Every row belongs to one group in each of 4 separate groupings. Each group adds its own fixed numbers to the row, and there is some noise. The rows also spread widely along 14 directions, which tell nothing about the answers.
Known rows, each followed by its group in each grouping:
[ -2  -7  -3  15  16   6  19   0  15 -13  13   8 -32  19 -10   4  -3   7
  -9   8 -15  -8   7  -6 -11  28   2] => N vav K Z_950
[-51  -3 -12 -35   7   4 -10 -65  20  41 -18  12  33 -19 -10  48  15  -7
  35 -47  -6  20  -1   0 -10   8  27] => Z pekip X Z_654
[ 17  11   9  -6  41  29  50 -22   7 -19 -25 -16 -31 -26  13   7  -5  -4
  -7   8 -53  -5   5 -45 -45  26 -25] => S Nenu D Z_950
[-27  17  -1  18   2  17 -23  12 -17  24  46  -3 -17 -29  -5  -6  -5 -19
  16  -5  11  22 -25  25 -23   8 -27] => L diviz H Z_927
[-28 -23   0 -16  21   8   9   3   4 -38 -17   0 -39  24  20  19  -4  17
  -5  -8   1 -21  29 -57  23  27  13] => L vav X Z_103
[ -9  15 -12 -25  38  -6  39  43  11 -30 -78   8 -29 -39 -32  -8  -3   6
 -12  19   3 -28 -12  -5 -49 -36 -33] => Z diviz Y Z_654
[-34   7  37  -6  -3  55  17  -9   3 -12 -24  -6 -51  -9 -36   9  -1  14
 -11  21 -32 -30   8  40 -55  -9 -26] => N Tenol K Z_40
[ -5  17  38  13 -25 -22  24  26 -29 -35  -8  14  22   8   7  30 -20  -7
 -25  25 -56  18  -5  32  18 -22  -3] => G Bip E Z_40
[ 19   0 -16   0  19 -17  -3  -1   3 -13  12  -6   2   1  21  -9   4   3
 -31  14  15  16  17  -6  33  10   5] => G Bip H Z_39
[ -8   4   6 -10   1  -5   3 -13 -15  -6  60 -33 -26   0   4  -7 -15  -2
  10  19 -12   7   9 -25  12  29   6] => S Nenu D Z_103
[ -7  44 -15   3  13  20  -8  21  -8 -29 -17  -4 -23 -48 -29 -30  15   2
  20   2   0 -26   6   3   2   8  -2] => G Tenol E Z_927
[-16   0  12  15 -20  10 -25   3 -11  10  22 -21 -16  18 -10   0  -5   4
  31   9  -3 -23 -14 -16   2   0   3] => Z pekip Y Z_39
[-27  21  11 -10 -13  10 -27  -3 -21  20  -1 -15   6 -29  -9   6   2  -4
  15  -5  14   8 -17  14   0 -20  -5] => Z vav Y Z_950
[  5 -44  21 -37  -7 -19   0 -21  -8  26  32 -19 -12  34  28   3 -39   7
 -25  21 -28  12 -17 -14  11 -22  16] => G Nenu E Z_927
[-15  27  16   6   0  35   0   7 -38 -25  20  -7  -9 -32  16   0   8  -6
  10 -16 -10  12  32 -11  18  24 -13] => L Nenu K Z_927
[  0   0   4   0  17  28   7  -7  -6  38  23  -5 -15  -1  -4  -9  -2   3
  48  -4   1 -18  -1 -44 -25   6  -3] => G Nenu K Z_950
[ 32  -4  -3  -8  12  16   5   1 -16  35 -15  12  31 -16  21 -13   8  11
   3  -3   2   1  12 -18  15 -25   3] => G Nenu Y Z_40
[ 16  16 -12  19  -7  -7  -1 -21  20  22   2  -5  30  -3  -4  16  10 -18
  22   0   5   5  -4  -8  -5 -12   2] => L pekip X Z_927
[ 33  10 -13   7  33   9  22 -16  17  45   6  18   5 -42 -10 -18   4  -4
 -26  17 -21  25 -16  45 -42  -4 -21] => S Bip X Z_654
[ 69 -30   2  18 -14 -23  14  -1   1  15 -20  -3  67  24  30  -5   5 -29
  22 -30  20  15 -18 -36  -2 -32  25] => G pekip X Z_654
[ 32  -2  24  34 -10  -5  34  82 -38 -39 -19  29  -3   8   8 -16 -13   9
 -31  29   1  -1   6  15   6 -36 -18] => L Tenol K Z_654
[-49   0 -13 -15  23  12  -2  -2  25  35  10  28 -36  -4 -61  -4  -1  13
   8   6  18 -21  -8  53 -40  -6  -8] => G Bip K Z_927
[ -6  -5   4  25   0  32 -24   6 -26  -5  53   3 -26   8  10 -30  13   7
  21 -19   3  -6  19  -8  24  49  20] => N Bip H Z_654
[ -8 -40  13 -26   2 -14  18  -6  23 -38 -81  -9  -8  45  26  45 -13   5
 -17  -2  -8 -24  -7 -52  -5 -23   3] => S vav X Z_40
[-12 -31  11  54  -1  28   2  21   5 -26   5  22 -41  39   6  13 -10   0
 -28  -8 -16  -9 -17  26 -26  33 -25] => L Tenol H Z_40
[ 23   3  39  55 -39  12   5  27 -39 -32  27 -13  10  30  34  16 -14 -23
  13  -2 -17  11  -5 -16   8   0  -8] => Z Tenol X Z_927
[ 29 -34   0 -23 -15 -32  -2  40 -16  13 -21  16  20   5 -23 -38 -14  -2
   9  -8   9  -2 -50  21 -10 -53  35] => S Tenol K Z_654
[ -6  24  10 -12   1  11  38   8 -10 -33 -19   4   5 -18 -32   7   5  -8
  34   0 -24 -17  23 -12 -15  -9  15] => L Nenu D Z_927
[-24  58 -16 -19   0  -5 -22  11 -14  16  -5 -27   9 -58 -32  -8  13 -12
  72   3  30 -15 -18 -29  -1 -22   0] => S vav Y Z_103
[ -5  25 -16  16  -2  20 -33  -3 -11  18  55  -8 -23 -11  -3 -22   6  13
  29  10  -4 -16  18 -21  36  32   2] => L Nenu K Z_927
[-40   5   5  -4   4   8   5  -1  -3   4  14  11 -17  24   9  29  -2  18
  14  13  14 -10  35 -33  23   0   1] => L Bip Y Z_927
[-16  -5  21 -35  -2  18   7  -7  -4 -27 -44 -26 -26   4  18  14 -11   6
  10   1 -16 -25   5 -59  -4 -17  -1] => L Tenol K Z_927
[ 40   8  -1  15 -17   0  -5  -5 -24 -16  56 -20   3  -3  14 -38   3   4
  -2  10 -15  16  21  -4  46  26  35] => N Tenol Y Z_654
[-19  -4  21 -39  -8   2   2   5 -20  11  -3   1 -11 -25 -31 -16 -25   1
 -15  10 -41   4 -32  56 -19 -32  12] => G diviz Y Z_927
[ 18  18 -23 -16  -1 -41  -3   9   8 -11  -9 -11   7 -18 -20 -12  -5  -4
  -2  25 -18  -7 -21  -5  18 -11  16] => Z diviz D Z_103
[-15  18  10  25   1  32  -6   2 -17  12  11  11   2 -22  -6   6  10  -2
  13 -10   3   0  12  25  -9  11 -20] => G Nenu X Z_654
[-19 -20  10 -14 -10   0 -15   8 -12  -6 -19   6  -9  21   8   8  -6  15
   7  -7 -19 -17  -8 -24  21   1  16] => S pekip K Z_40
[ 12 -19 -17   3   5 -34   8 -19  35 -31  -9  -3  -6  30 -18   1 -14 -12
  -9 -10 -49 -13 -36  -1  -1  30  35] => G Bip X Z_950
[-11 -12 -19 -11  16   5   4 -32  31  33 -37  15   8   3 -11  19  12   6
  19 -19  -5 -17 -10 -20 -21  -3  11] => N pekip Y Z_654
[ -1  -5   0  23  34  14  68  -2  10 -11  36  48   5  14 -12  18  21   6
 -28   2  20  39  72  47 -16  26   2] => S Bip H Z_40
[-32   9 -21  24   6 -29  26   3  32   7  11  22  15  32 -29  53   1 -17
  45  -5  22   4  -3 -18 -27   2   0] => N diviz K Z_39
[-28  10  26  20  -5  39 -22 -23  -7  47   8   0 -21  -7  18  30  -5  14
 -12  22 -23  -3  -4   8  -9   0 -37] => L pekip X Z_950

New rows, each followed by its group in each grouping:
[ -2 -11 -13  36 -23 -32 -12 -20  -2  10  71  14  24  60  25  30  -1  10
   1   3  -4  22  29 -21  78  40  46] => N pekip Y Z_950
[-24   0   1 -13  17   7  12 -13   2  -2  13  -3 -18  -8 -11   4  -6  -4
  17  -9 -10   2   2 -11 -15  18  11] => G diviz X Z_950
[-23  11  -9  -6   9 -22  -1  19 -12  21  12  11  14  -7   2  20  -5  -2
  16   6  28  15  -2  -7  11 -17  -4] => G diviz H Z_103
[ -2  -2 -23   0  12  -5   5 -30  33  12  -7  -3   8  10  -4  24  11  -6
   0  -3  30   7   8  -2 -12  -4   0] => Z Tenol H Z_927
[  7   9 -37 -15  24  11   4 -20  32  -2   0 -23 -13 -23 -52 -33  24 -11
  62 -20  27 -33   0 -32 -39  17  16] => Z Nenu D Z_40
[-23  -8 -21 -41  31 -27  -3  -2  31  20 -17  -2 -33 -15 -11  -1 -16  17
 -36  39   5  -3 -21   5 -14 -29 -20] => L Bip E Z_40
[  8 -24 -28 -27  30 -21  21 -16  11  -8 -15  24  21  -1  18   5   3   8
 -38 -21   4  27  24  -3  34   9  32] => G pekip Y Z_927
[ 17 -28 -14  -2  36  -9  45  11  28 -12 -41  40  -1  -2 -22  -2  10   4
 -53  -6  17  14  10  51 -38 -15  -6] => Z vav E Z_654
[-29 -36 -27 -48  53 -18  32 -31  40  16 -39  27 -19  11  11  48 -14  23
 -51   7  -6   9  19 -13  -7  -5  -7] => Z Nenu X Z_927
[-10   1 -22 -28   1 -57  13 -44  34   8 -22  -8  53   9  16  61  -7 -27
  -9 -12  14  41  -9 -17  12 -20  10] => G pekip K Z_927
[ 12  25  13 -18   8   5  15  -2 -25 -50 -36 -22  12 -48  20  -1  10 -10
 -47  -1  -2  19  32  11  23  -2 -17] => G Nenu D Z_103
[ 28 -10 -14  -8  -2 -30  -4  54 -26  -8 -15   8  26 -20 -15 -36 -12 -16
  20 -15   2  -2 -44   3   5 -35  20] => G Nenu X Z_40
[ 19 -27  -4  31  33  13  43   5  25  -2   3   6 -20  16   2   4  -5 -23
 -36  -2  45  13   1  20 -69   1 -54] => G Nenu D Z_927
[ 13   9 -41  -4  14 -20 -25 -33  38  21  10 -34   6   1   9  -4  16  -2
   7  13  57  -3   9 -42  21   3  -3] => G diviz Y Z_39
[-19 -24 -31 -30  25   1 -19 -47  29  24 -13  12 -10  -4   6   6  13  23
 -31 -10   5  -2  19  -6  29  27  18] => L pekip D Z_103
[  5 -47  29  28  -3  57  -4  14 -26   9  32  28 -28  35  -8 -32   9  10
  14 -35   1 -16   6  27 -17  31  24] => S vav H Z_103
[ -4  -6 -15  -7  15   5   1  -4  14   0 -13 -17 -10  -8  -2  -5   7  -9
  -4  -8  45  -5   3 -10 -18 -14 -21] => L Nenu Y Z_927
[-32 -20  13 -21   7  29   5 -60  19 -22 -33  -3 -12  -4  -4  23   2  -9
  -4 -53 -60   0  -9   9 -28  52  16] => G pekip K Z_654
[ 26   4 -10  31 -12   8 -10   0 -12 -22  -5  20  35  11  11   0  19  -2
  13 -32 -13 -10  27 -10  55  27  35] => G Nenu X Z_927
[ 10 -10 -18  42  -6 -13   3  -5  34  21   8  27  18  27 -26  11  14  -4
   1   2  26  -3   0  34 -12  -1   1] => L pekip X Z_654
[-46  -7 -17 -22  13   9 -29  -2  -3  14  -5   9 -19 -18  -1   9  -4  11
   6 -21   4   4 -18  -1   4  13  -1] => Z Tenol K Z_40
[ 21  -4 -10  46  -5   9  -6  22   8  -4 -12  32   1  28 -26 -12  15  15
   5   3   0 -41   9  21  11   9   5] => G Nenu H Z_654
[ 11  10  -6   3  19  28   0  12 -20  12 -33  34  15 -22  20   0  18  17
 -14 -12   5  -3  35  -5  30  -5 -10] => G Nenu K Z_927
[-17 -10   2 -31   3  -2  -7  -4  -1 -18 -36  -7 -12 -12  -3   2  -5  10
 -10  -4 -14 -18  -2  -9   8  -9   6] => L Nenu X Z_654
[ 37  14 -12  36  20   7  26  16   0  12   2  22  22 -20  10  -3  18  -3
 -22   6  30  27  21  20  -9  -6 -28] => Z vav Y Z_654
[  4  15  11 -14  23  19  21  37 -45 -27  29  -2 -40 -30   9 -28 -10  20
 -27  33 -27   4  37  -2  24   6  -3] => N Nenu H Z_927
[-20  18  -1 -13  -7 -12  -2 -34  -7  21   4  -4  36 -13  14  40   6  -8
  36 -10 -11  22   7 -35  17   2  15] => Z pekip D Z_654
[-16  29 -23  41   7  -3  -1  21  20  -5  -8  12  -5   1 -27  17  12   1
  -2  17  34 -20   7  24  -5   0 -39] => G Nenu Y Z_40
[  1  27 -22 -19  35  15   3 -20  -5  11 -29  15  35 -49  14   3  40  -1
  22 -35  25  16  37 -26  22  12  14] => S Bip H Z_103
[ -8   3 -24 -30  10  -4 -26  13  -9  26 -40  10   8 -37 -24 -21   6   7
  42 -19   4 -30 -31 -22  -3 -23  14] => Z Nenu D Z_654
[-11  19   6 -12  -5 -21   5  13 -26 -10  -3 -17  18 -25   5  16 -11 -22
  22  -3  -1  15 -19 -22   1 -14  -6] => S Nenu D Z_103
[  0 -33 -40 -11  18  -2 -33  -6  13  22 -10  36  -9  11  -2 -15   6  26
 -20 -21   3  -8  -8  12  34  16  36] => Z Tenol H Z_927
[-39 -28 -19 -52  16 -13 -22 -30  -4  -5  40  -3 -36 -13  -7 -17 -16  26
 -44  -7 -29  21   5  34  38  44  34] => Z Nenu Y Z_654
[-12 -11  19 -11  19   5  51 -24  21   1  16  -9 -24  20   8  34 -18  -5
 -23  25  -1  18  24  -6 -42  -5 -29] => G diviz K Z_927
[-26  -7  20 -27  -8   3 -16  10  -8 -30 -56 -20 -33  -1  -3   5 -15  12
 -12  11 -35 -36 -25 -17   1 -18   2] => L pekip H Z_950
[ -7  -3 -20 -13  23  43 -18 -51  26  50  14   0 -25 -11 -32 -24  18  16
  39 -20 -12 -36   3 -12 -19  36  19] => G Nenu K Z_950
[-14   9 -32  23   2 -11 -12 -25  27  49  38  30  20  12 -16  20  18   6
  16   2  25  11  19  15  22   8  15] => L pekip E Z_927
[-31  -6   7  -4  12  17  -2   9 -14 -32 -19  21 -21   1   8   6  16  23
 -34  -5  24  -5  49  12  27  17  -6] => Z Bip D Z_654
[-23 -14  10  -6 -10  -4 -37  38 -39   1 -23  28   5  -3  20  -3 -11  11
   3 -20 -20  -5 -30  -4  35 -12  14] => L Bip H Z_654
[-39 -10  30   4 -17  -2   1 -18 -10 -28  23 -18 -20  44  38  50 -12   9
 -19  11  -6   8  37 -36  40  25  -5] => L pekip K Z_103
[ 14 -39  22  14 -33  -5 -14  24 -27  28  13  12   8  39   2  -7 -25  -5
  26  -9 -25 -12 -54  -6  -6 -25  28] => N Tenol D Z_103
[ 29   7 -14  39  -4  12 -32  30 -15  64  -8  39  43 -11  -3 -16  16  -6
  45 -29  25 -10 -35   2   5 -20  -1] => G vav K Z_103
[-26  10  10   0 -20  -3 -16  16 -18 -10 -28   2   4   3  -9  22  -4   4
  33  -4 -12 -19 -17 -12   8 -17  11] => Z Tenol H Z_654
[ 31  -2 -24  29   4   5 -25   5  13 -20 -29 -14   6  -2  17 -29  39  -6
  -5 -22  68 -16  20 -25  19   7  -6] => N pekip E Z_654
[ -8  26  15  11  -7 -11  23  38 -18 -27  11 -16 -14   1 -18   3 -12  -8
  28  27   7  -9  -7 -18 -12 -16  -6] => S vav Y Z_950
[ 35 -17  22  28 -23  60 -57   1 -36  38  29 -16 -17  -5  23 -63  17  10
  19 -18  -2 -23  -9  -9  13  16   4] => N pekip K Z_654
[  4  39 -20   7 -22 -11 -45  15   6  22 -15 -24   4 -18 -27 -18   5  -5
  63  17   7 -47 -39 -40   9 -30   0] => L pekip K Z_927
[-34  58 -14  31   9   5   4  14  -4  13   0  24  15 -42 -24  33  24  -1
  17  15  36  11  27  26  -6  -4 -39] => Z pekip D Z_654
[ 54 -30   2   9 -12 -24 -15  13 -11  20   4 -10  30  21  43 -12 -12  -5
 -43  15  14  20 -20   6  26 -36  -8] => G Nenu H Z_40
[-23   5   5  11   0   2  16   3   5 -32 -21  19 -17   0  -9  31 -11   1
 -43  12 -31   6   0  39  -5   6 -15] => L Tenol D Z_927
[ -2  26  13  35 -21  26 -13   4 -20   8 -40  12  35  -7  11  34  10 -19
  50 -31 -33 -20 -17 -27   0 -10  -5] => N Nenu X Z_927
[ -1 -13 -36 -26  37  -6  -9  -5  12  17 -26  26  -3 -25  12 -10  15  23
 -32  -5   5   6  13  -8  28   4  13] => N pekip E Z_40
[ 14  17  -4  24  14  38  -3 -16   7 -11   8 -12 -28 -17 -10 -24  26   5
   2   2  -1 -22  28  -1  -2  39  -5] => S pekip X Z_103
[-35  31  23  15 -13  13  10 -41  -4   5  46 -18   4 -15  13  51  -3 -17
 -15   9  -9  49  19  31  -7  20 -32] => L Tenol K Z_103
[-14 -26  -6 -25   2  -1 -12 -12  17  -3 -32  -1 -21  24 -10   2  -2  19
  11  -2 -14 -42  -3 -29   7  -2  21] => L Nenu H Z_654
[ -7   7  -6 -27   1 -23 -13  -7  -4  24  15 -10  11 -17  -1   3  -9  -8
  -3  10   4  24 -17  14   5 -26   6] => Z Bip H Z_927
[  8  22  -5   0   4   0  -4 -13  -4 -18  10 -24 -15 -22   9  -4 -15  -5
 -20  15 -49   2 -13   0  15  22 -11] => G Nenu Y Z_927
[ 10  22  -4  15   1  17   6 -16  -2 -11  -6  -1  32 -21   4   5  32 -12
  25 -28  12  13  33 -18  12  15  11] => L pekip K Z_39
[ -4  32 -35   5  30 -31   5  -6  41 -37 -48 -18 -19 -31  -2  20   0  -5
 -44  29  -2  -6  -9  -5  -2  11 -40] => G pekip X Z_654
[-23  13 -19 -19  37 -12  31  -1 -10 -17  56   2 -19 -23  10   1  -9   7
 -25  13   8  42  44  -3  26  33   5] => G pekip Y Z_927
[-18 -19 -32  -3  10  -1 -29 -23  21  44  49  17 -21 -10 -35 -19  -7   7
 -10  -2 -15   6 -30  54  -8  27   9] => L Nenu D Z_40
[-31   9   9 -29   0 -13   3  -5  -2  11 -46  -8  13 -19  11  39  -8  -5
   1   3   1   9 -16 -15 -15 -39 -22] => Z diviz Y Z_654
[ 37  34 -10  33   5 -17  -3  39 -11 -30  31 -47 -15 -16  29 -29  -2 -14
 -15  44  43   9   4 -34  14  -6 -48] => Z Bip Y Z_40
[ 51   7  -4  29   6  25  15 -25  10  23  -7  10  39  -9   1  -7  29  -6
  14 -12  -3   2  20   1  -6   1  14] => G pekip X Z_39
[ -7  -8  -5   3   4   2 -16  -1  -4  14  16   0  -5   3   5   1   4  -1
   0  -8  15   7  -4   4   9   8   8] => N vav H Z_103
[-14 -17 -13 -17  23   5  -7 -47  33  -1 -18 -33 -11  -1  25  27   7  -9
 -28  -9  33  12   9 -21 -14  10 -26] => L Nenu H Z_39
[ 17 -12   6  39   4  20  15   8  -5   2  18  12   7  -2   8  -1   4 -19
 -15 -11  25  29  -4  29 -32   3 -22] => L Tenol D Z_39
[  0 -16 -17 -12  18 -18  10 -10  30  17 -12  11   4  16 -24  -2   4   2
   5   0  31 -10  -1   2 -12 -18  18] => G Bip X Z_950
[  0  25  -4 -11  -7   5 -31 -22 -23  21  11 -17  17 -44  15  -7   7  -4
  25  -8 -22  12 -10 -22  24  11  11] => Z pekip D Z_654
[ 14 -28 -14  -9  24 -32  27  13  32 -57 -56  -3 -23  13  -9   2 -11 -11
 -54  -7  -4  -1 -26   4 -27   3  -9] => Z vav K Z_950
[-25   3 -22 -19  25 -24  15  21   2 -60   7  -5 -38 -14  -7  -5  -9  10
 -46  17  -1  12  21   9  23  28  -3] => Z diviz Y Z_40
[ -8  -8  10   3  22  33  -2 -30   4  21 -17  -9 -16 -22  25  15  -9  -6
 -25 -13 -37  13 -29   2 -36  18 -34] => G pekip Y Z_39
